The rows come from 4 hidden closed curves, with some noise, and rows from the same curve form a group. Each curve winds through 8 dimensions. The rows are also pushed far along 5 directions, which tell nothing about the answers.
Some rows, each with its group after it:
[-20   4 -11  23 -15  -2 -10  20 -31   1   9 -10   3  -8  -6 -42   8  16
  21  -2  26 -20]
(2)
[ 18 -14  13  28 -41   0  -4  23  -9  12 -30  -8  -6  12  -7 -23  25   9
   6 -25   4   1]
(3)
[ 19  -8  36 -13 -14  45 -12  -9 -24   4 -14 -12 -30 -19  14 -20  16  11
  26 -14 -10  15]
(2)
[ -6   6  -6  14   0  -2  -2 -16   2   3  -9   6   9   6  11 -24   1  13
  12   3   8   0]
(3)
[-12  22  -6 -24  59 -16   6   3   2 -12  34  16  24 -33   6  17 -38  -1
   0  -3   0   1]
(1)
[ -4  14   5 -18  16  -6 -11  20  -7   0   4 -10   9 -12  -3  -1 -13   0
  15 -10   6   0]
(3)
[  3 -16  35 -35   3  22 -15 -17 -11  -3  -1  -8 -36   7  14   9   0 -20
  -8  13 -17   0]
(1)
[  1  -3 -13  13 -13  -5   8   2   3  14  -5  -2 -13  12 -14   7  15  -5
  -9   0  10  -4]
(1)
[ 25  17  24 -34  26  14  14 -19   9 -11   3  12  -1 -13   4  34 -13  -7
 -11 -11  -9  24]
(1)
[  5   3   3 -16  17 -14  12   2   8  -9  12   9   6  -6   2  23 -10 -15
 -12  -2   7   8]
(1)
[ 12  -2   3 -24  13 -23   1   6  25  -8   6  11  -6  -5  -9  42  -9 -34
 -27   5 -19  20]
(2)
[-17 -11   8  18 -10  11 -18   9 -34  17   7 -10  -4  -8  13 -45  20  10
  26  -8  23 -28]
(3)
[-13 -11 -37  13  10  -3  22 -30  22   2  11  21  16  22   9 -14  -5   4
 -17  28  -5 -26]
(1)
[-11   5  -7   2   2  -2 -11  24 -11   8   8 -12  19 -14   4 -22   3  11
  26  -6  16 -11]
(3)
[ -6  -6  -8   2   6   2  -1 -20  16   3  -6   7  19  15  18 -19  -3   6
   7  11  -4 -12]
(1)
[ 31  -2   6   4 -19  16   7 -19  28  12 -28   3  -4   5   5  17  18   3
  -3   0 -17  21]
(3)
[-14 -18 -13  -3   9 -16   3  20 -13 -10  18   5  -4 -11  -2 -21  -1 -15
   7  -9  10   1]
(3)
[-23  -3  -3  -3   3  11 -19 -11  -5   6   9 -10   7   4  15 -18   7   1
  17  16   7 -16]
(2)
[ -3   3  42 -23  -7   8 -30  18 -26   0   8 -22 -21 -13   5  19  10 -14
  -7  -2  -1  13]
(0)
[ -3  -7  -8 -13  -1 -11  -6   2  10  10  10   1 -15  -4   2   8  17 -27
 -12  14   0  10]
(0)
[  5 -22  -6  16 -27 -21  -2  19   1   7  -5   6 -10   7  -7 -16  24 -19
 -10  -3   7  -4]
(3)
[  7 -23  29   2 -28   8 -13   3 -25   6  -1  -8 -49  -2   2   5  28 -23
 -14   3   0   4]
(0)
[ -2  -5   5 -12   3  11  -7  -1  -1   7   7  -5  -6 -11  15  -2   9  -2
   2  10  -7  11]
(0)
[ -1  -1  24   3  -8  15 -10   2 -21   4   4  -8 -17  -3 -11  17  12  -6
  -8 -18   1  -1]
(0)
[ 11  10  15   3  -5  14  -1   5 -13   0  -7  -6  -4 -17  -6   3   8   9
  15 -26   6  18]
(0)
[  4  -9   3  -1  -6  -6  -2   0   2  -3 -11   0 -17   4  -2   0  -1  -5
  -1   1  -8  10]
(2)
[ 12  -1 -13 -15   0  13   8 -24  30  -1   1  11  -3   4   0  10   6 -12
 -15  22 -23   8]
(1)
[  5   2  -1  26 -27   3  -4  -9   2  13 -17  -6  -4  18  -2  -4  13  11
  -2  12   6 -17]
(3)
[ -7  -6   2  -5  -2  -5   0   7  -2  -3   7  -5  -7  13  -9  17  -2 -14
 -15   4   1 -11]
(3)
[  1  -6 -22  -6   0  -4  12  -2  19  -7  -2   2   9  13   1  -4 -11   2
  -5  20 -10  -5]
(3)
[ 12  -9 -19  22 -14   2  22 -10   7   7 -14  13 -11   8  -5 -20   6  12
  -4   2  -4  -1]
(2)
[  5 -17  21  -2 -22   6 -11   2  -9   6   4  -3 -15   8   0   3  29 -24
 -15  -4   7  -6]
(1)
[ 20   3  11  16 -20  11   0  39 -20  -3 -19 -21   2 -19 -16  -4  -6  30
  28 -30  -2   4]
(3)
[  1  20 -13  10  -4  -1   5   2   3  -2   0  -1  10  -4 -16   9   0   9
   3  -5   9   6]
(2)
[  2   6   8 -10  12   1   2 -21   5   7   1   4 -22  -1   5  23  -4  -8
 -14  11  -5  11]
(2)
[-17  -2  21 -22  21 -19 -21  34 -25 -14  27  -7 -10 -28 -13  23  -9 -30
  -2 -23   4  12]
(1)
[  1  -4  -6  -9   2  -5   9   9  -7   2   2   3 -15   4  -4 -16  -5  -3
  -5   2   4  -4]
(2)
[-10   6 -31   5  11 -22   7   0  25  -2  11   9  25  11  -2   9 -17   1
 -21  26  -9 -16]
(0)
[ -2  18 -10   2  13  -8  -6   7  17   2  -3  -7  30  -9   6  11 -20  21
  11  11 -10  -3]
(3)
[-16 -30 -18   3 -15   1   4  -7  -4  -3   7  -3 -17  14   9 -18  18 -14
  -1  19   6  -3]
(3)
[ 29  38  -3  13 -21  10  14  -8  26  -2 -27   0  22  13 -22  29  -1  24
 -12  -4  -3  15]
(2)
[-20  -7 -30 -16  33  -1   8 -14  -3   7  25  10 -14 -16  21 -35 -13   0
  10  33   0 -15]
(2)
[ 13   7  20  -2   2  18   8   3 -20  -5 -11  -1  -6  -7  -6  -8  -7  18
  11 -31   2  12]
(1)
[ -5  16   6 -19  16 -25 -12  44   0 -13  14 -10  25 -15  -7  25 -26  -1
 -11  -4  -9  11]
(0)
[ -4  -2   1  -8 -17  -4 -10  16 -15   0   5 -11 -32   4 -16  -5   6 -17
  -9  11   6  -8]
(2)
[  0  -4  -9  13   7  -3  10  -1   2 -10   2  10   8  -6  -1  -3 -14  13
  -3  -2 -13   1]
(2)
[  8  -1 -26 -18  15  -9  18 -28  37   0   4  23  -4  16   1   5 -12 -18
 -26  32 -17  -6]
(1)
[  0  -1  -9   8  -1  18   3 -34  18  19  -6  11   5  16   6  -8  17   3
  -3   3  -4 -10]
(1)
[ -3   9  25  -9  -3  -9 -30  21 -13 -14  16 -10  -3 -28 -10  30   5 -22
   0  -8   0  14]
(2)
[ 34 -18  -3  24 -63 -10  12 -17  30  17 -34  13 -29  43 -18   7  52 -32
 -39   8   6   7]
(3)
[  3  -7 -10  -7   0 -18  10   2   3 -11  11  16 -13   3 -16   2   1 -29
 -16   1   7  -5]
(0)
[ -2   7  -2   3  -6  -7  -8   8  -2   9   4   0   7  -2  -3 -10  14  -8
   7  -3  19  -7]
(0)
[  1 -12  -7 -11  10   5  -3  -2   8   3   8   6   8 -14  15 -17   2  -4
  12   5  -8  -1]
(2)
[ 12  10  -4  21 -19   3   9   2   1   2 -14   2   5   1 -17  -2  15   9
   2 -20  12  11]
(0)
[ -4   9 -14  18   6   7   7 -13  18   5 -18   0  45  14  16 -17 -12  39
  19  -2  -4  -6]
(2)
[ 10  15 -11 -13  11 -10  22 -34  26  -5  11  31  -6  16 -12  24   0 -28
 -42  15   4   1]
(1)
[ -1   9  11 -12  14  21  -1 -18   6  -8   3  -6   8  -7   6  35  -7   7
   0  -1 -15  18]
(1)
[ -4  -4  43 -20 -12  25 -30  -3 -27  10  -1 -23 -37  -6  14  10  21 -10
   3   1   0  11]
(0)
[-14  14  -8  -6  10 -12 -14  18  -7  -9  11  -8  -1 -15 -15   4 -15  -3
  10   2   1  -1]
(0)
[ -9   9 -10   7   3 -33  -3  23   3  -3   1  -1   8  10 -17  11 -16  -6
 -13   2   5 -10]
(1)
[-24 -18  32 -37  40  -4 -29  13 -36 -14  36  -6 -34 -38  16  11 -21 -26
   5   0 -14   3]
(3)
[ 10  40 -26   1  22  -2  14  11  26 -14  -8   3  50 -11 -22  12 -36  35
  17 -17 -12  12]
(0)
[-11   8  -4  -7  34  -1   5 -15   7  -5  14   4  17 -14  19  19 -23  12
   2  12  -7   5]
(0)
[ -5  -1  -6  22  -9  11   3  -8 -14   2   2   3  -8  -5 -10 -12  11   8
   7  -9   8  -6]
(0)

New rows, each followed by its group:
[  1   6   0  11 -13 -11 -15  30   3  -2  -2 -11  18  -8 -22  17   8  -5
   8 -22   2   8]
(2)
[ -5  -1 -12   6   6 -10   9  -7   5  -3   3   9   3  12  -8  -1  -8  -4
  -5   2   6 -16]
(0)
[-12   7 -33  -6  44  20  16 -43  42  14   5   8  43   2  38   8 -25  36
   6  35 -32  -3]
(0)
[ -5  -5  -8  10 -20   1  -3  16 -12  -6  -9  -9  -2   5 -12 -28  11   4
  21 -16  13   2]
(2)
[  9  -8  12 -18   2   9  -2  -2   8  -1  -5   2   5   2  12  -4   2  -4
  -1  -4 -13  11]
(3)
[  4  -1  16 -19   5   3  -4   0  -4  -6  -1   1   1  -2  10  -9   1  -7
   6  -8   3  12]
(2)
[ -3   0 -14  12  13  13   9  -8   9  -4 -14  -5  15   0  -1   3 -21  32
  20  -7 -23   5]
(2)
[ 17   8  15  -3  -1  15   6 -30  15   8  -5   6 -11   6  -6  46  12 -12
 -22  -2  -8   9]
(0)
[  7  19   3 -27  22  16   6 -28  13  -7  -2   5 -11  -5   1  19 -17   1
  -2  12 -14  16]
(1)
[-21 -19 -10  15  -9 -21 -17  24 -15   9   5  -9  -9  -5   5 -27  11  -8
  15   2  13 -10]
(3)
[  3  17 -19   8  -5  -3   8 -15  14  10   5  12   4   5  -9  -1  11  -4
 -15  15  10  -8]
(1)
[ 18  23  14 -17  14  31   7 -26  13  -9  -2   4  -1 -11 -12  43 -10   5
  -9  -6 -24  19]
(0)
[-12  -1 -16  20 -28 -17 -12  18  -6   0  -4 -10  -5  16 -15 -17   8  -3
  -1  15  10 -18]
(2)
[ -3  -7 -15  14 -20   5  -1   6  -4  -5   0  -1   8   1  -4 -32  12   6
  13   1   5  -9]
(2)
[  8  -7   3  19 -30  22  12 -33   2  10 -20   8 -12  38   2 -23  21   9
 -15   8   5 -18]
(1)
[  8  -6  14 -52  23  10 -10 -12   3 -13  32  11 -27 -34  12  19   2 -43
  -9  18 -18  19]
(2)
[ 19   9  24 -36   5  19   1 -22  25  -1 -14  -3   0  18  12  35  -7  -4
 -23  15 -25  17]
(0)
[ 12  14  13  -2  -4  19   3   3  -6   5  -4  -5   3  -8  -9   9   8   8
   4 -21   4   9]
(2)
[ 16  -7 -20  12 -18   0  17   2  16   0 -12   2   0  10 -11   2   2   4
  -6   9  -7  -8]
(3)
[-19  -6 -15  14  -4 -15   7 -13   0  -1  12   9   2  21   3  -7   7 -10
 -20  18  17 -16]
(0)
[-40  -3 -22 -14  32  -8 -16  -7  -9  -7  41   4  -8 -19   2  -3 -10 -20
  -1  24  -4 -10]
(1)
[ 12   7 -18  -4   2  13  11 -15  27  -9  -2   8  23  -1  -1   4  -4   8
   2  11 -17   5]
(2)
[-24  -3 -33  -6  34   9   1 -33  11   5  32  15  12 -15  27 -24  -9   3
  15  39  -4 -26]
(0)
[ 16   7  -3   2  -9  28   5 -12  16  -3 -15  -1  24   1   2  -6   1  23
  15  -4 -15   4]
(2)
[-24 -18  12  11 -17 -15 -27  25 -31  -8  19  -8  -8  -5  -8 -10  20 -26
   0 -11  17 -10]
(2)
[ 16   2  10  25 -23  32   0 -12  12  13 -41 -15  21  19  -4   6  11  37
  21 -28 -14   7]
(2)
[  2  21   2  22 -27 -15 -15  33   1   2 -21 -19  30  13 -22   4   4  15
  10 -20  15  -1]
(2)
[ 21  17  33  -3 -33   1 -14  18  -4  12 -26 -17 -10  14 -17  20  23  -9
  -8 -23  14  14]
(2)
[ -1   2  -3  -5  -9  -7  -2  -5  16   4   1   0   2  18   2  16   9 -12
 -27  21  -3   1]
(0)
[  6   3 -42  27  -4   8  25 -21  42  11 -23   9  43  30   3 -13 -10  38
   2  15 -18 -18]
(2)
[  7  -8   2  -9   1 -27   9  25   2  -9  14  10   1  -3 -11  16  -1 -27
 -27 -10   3   7]
(0)
[-11   3 -24  -6   5 -15   1 -13  17   7  10  11   8  14  -1 -13   9 -22
  -4  17  19 -14]
(0)
[  6  22  19 -13   8 -10 -10  41  -7 -19   1 -21  16 -25 -19  47 -22   5
   5 -24  -6  27]
(3)
[  2 -18  11  -6 -15  32   2 -43   1  11 -18   3 -16  25  27 -37  26   1
  11   6   6   0]
(2)
[-28 -25   1  -7  25 -32 -16  38 -28   0  38  -5  -8 -31  17  -4  -8 -19
   2   5   7 -11]
(0)
[  9  22 -40  21  -2  -5  13  -8  42   7 -17  10  35  13 -19   4 -11  24
  -5   8 -20  -1]
(1)
[  1  -6 -36  37 -19  -4  27 -41  26   9 -14  20   9  35   9 -22  12  13
 -12  30  10 -21]
(0)
[  1   1  22 -33  19  15 -15   8 -13  -5  22  -2  -7 -27   2  10  -3 -16
   0  -7 -10   2]
(0)
[  8  10   6 -10  16  13  12   0   3 -10 -10  -8  12  -8   8  14 -26  27
  13  -3 -13  12]
(1)
[  7   5  26 -10 -15  16 -16  -3 -13  11  -6  -9 -15   1   2  -7  23 -10
  10  -9  17  -1]
(0)
[  4   7 -10 -19  11   3   5  -7  14  -6  18   6  11 -13   5  11  -1 -12
  -3  16   0   3]
(3)
[  2 -10  14  -5 -15  11  -9   8 -12   4  -7 -16 -25  -2  -5   7  18  -9
   6  -8   2  12]
(1)
[  4   5   1  20  -4  16  11 -17  -3  -1 -13   2  12   6  10 -13  -7  32
  10  -1   0  -9]
(0)
[-20   3  -2  -5  13  -3 -14   1  -3   2  12  -7  14   1   9   1  -5  -1
   6   6   4 -11]
(2)
[  5   4 -14  -8 -16 -26   0  18  15   0   9   0  -4   4 -20  17  18 -36
 -17   9  18   2]
(3)
[ 24  18   4   7 -21  -6   6  25  19   7 -27  -6  16  17 -33  29   4   5
 -14 -31  -6  16]
(0)
[  3  -4  -7  -4  -3   8   7 -15   6  -6 -10   1 -11   8   7 -14  -6   8
   4  16  -9   3]
(0)
[  4  -1 -14  -8   7  -4   5  13   9   2   8  -5   5 -12  -5  14  -1  -6
   6   1   0   2]
(3)
[-15 -17 -21  16   4  -3   2   4   1  10  13   5  20  -1  11 -27   8   4
   9   2   5 -21]
(1)
[ 30  19  13   1 -24  -1   7   7  13 -10 -33  -5  -4  10 -17  20  -7  11
  -5  -8  -8  25]
(0)
[-19  -5 -12  -8   6  14  -7 -27  -5   1  11   0 -22   6   3 -15   5  -9
   6  22   0 -13]
(0)
[ -2  -8   8 -25  11  26  -2 -11  -8  -2   4  -4  -6  -5  13 -17   3  -1
  18  -7  -2   5]
(2)
[-12 -12   9  -6 -18  -3 -12   2  -9   4   3  -6 -14  22   6 -12  16 -16
 -19  16   7 -10]
(0)
[ 17  13  26  14 -26 -10 -13  28 -13   6  -9  -7  -3  -6 -23  16  17  -7
  -8 -27  15   2]
(3)
[  0 -14 -23  11 -10  -4   6  -1   1   3   4  10 -10  -5  -1 -34  13  -4
   7   9   4  -5]
(2)
[  8   1  19   3  -5  -2  -1  28 -13  -1 -19 -15   1   0 -10   9  -6  14
   7 -33  -1  18]
(0)
[  3   9 -49  34 -11 -11  30 -20  28  12 -16  18  19  24   1 -35  -1  29
  -4  25   8 -15]
(2)
[  4   1 -24  -9   7 -14   9  10  22   1  11   3   6  -8 -10  21   0 -18
  -6  10   1   2]
(3)
[ -1   0  -3  -3  13  18   0 -38  28  -1   2   8  22   3  13  25   3   0
  -3  10 -19   4]
(2)
[ -6 -14   8  16 -27  -4  -9  -1  -6  -5  -2  -1 -10  19 -12   6  21 -20
 -17  -5   5  -5]
(2)
[  6   8   9 -15  23   0   5   7   0  -6  -2   2  18 -10  11  -3 -22  15
   8 -12  -6  10]
(2)
[ -1  -1  36  -6  -1  37 -16  -6 -40  -3   6 -12 -30 -25  -1  -2   9   5
  16 -21  -1   5]
(0)
[ -1  -8  11  -8  -2   5 -10  -2   1  -3   2  -6  -6   2  -6  21   8 -16
  -5  -7  -9   5]
(2)
[ 14  -6  20 -15   7  20   5 -11 -13  -2   2   5 -29 -17   6   3  -1  -1
  -4  -5 -15  14]
(2)
[ -3 -12  -8   4   0  11  16 -30   1  10  -7  12 -11  22  21 -36   3  11
  -3  17   3 -13]
(2)
[  6  13 -10   1  -2   6   1 -19  16   5   1   7   5   0   2   3   5  -1
  -2  19   0  -6]
(0)
[  2  24 -13  15 -11  -8  -1   6  16  -3 -11  -3  14   9 -28  23  -5   9
 -10  -5  -6  11]
(1)
[ -5   1   0   2  -6 -20 -15  20  -4 -10   0  -5  -2  -6  -4  -2  -9  -5
   3   6  -3   2]
(2)
[  5  -2  12  30 -15  45   3 -12 -13  14 -34 -23   8   2  14 -10   5  57
  40 -21  -6   4]
(3)
[-32  -1  11 -43  51 -12 -19  10 -21 -16  47   0  -2 -26  12  10 -26 -29
   1   7   4 -11]
(0)
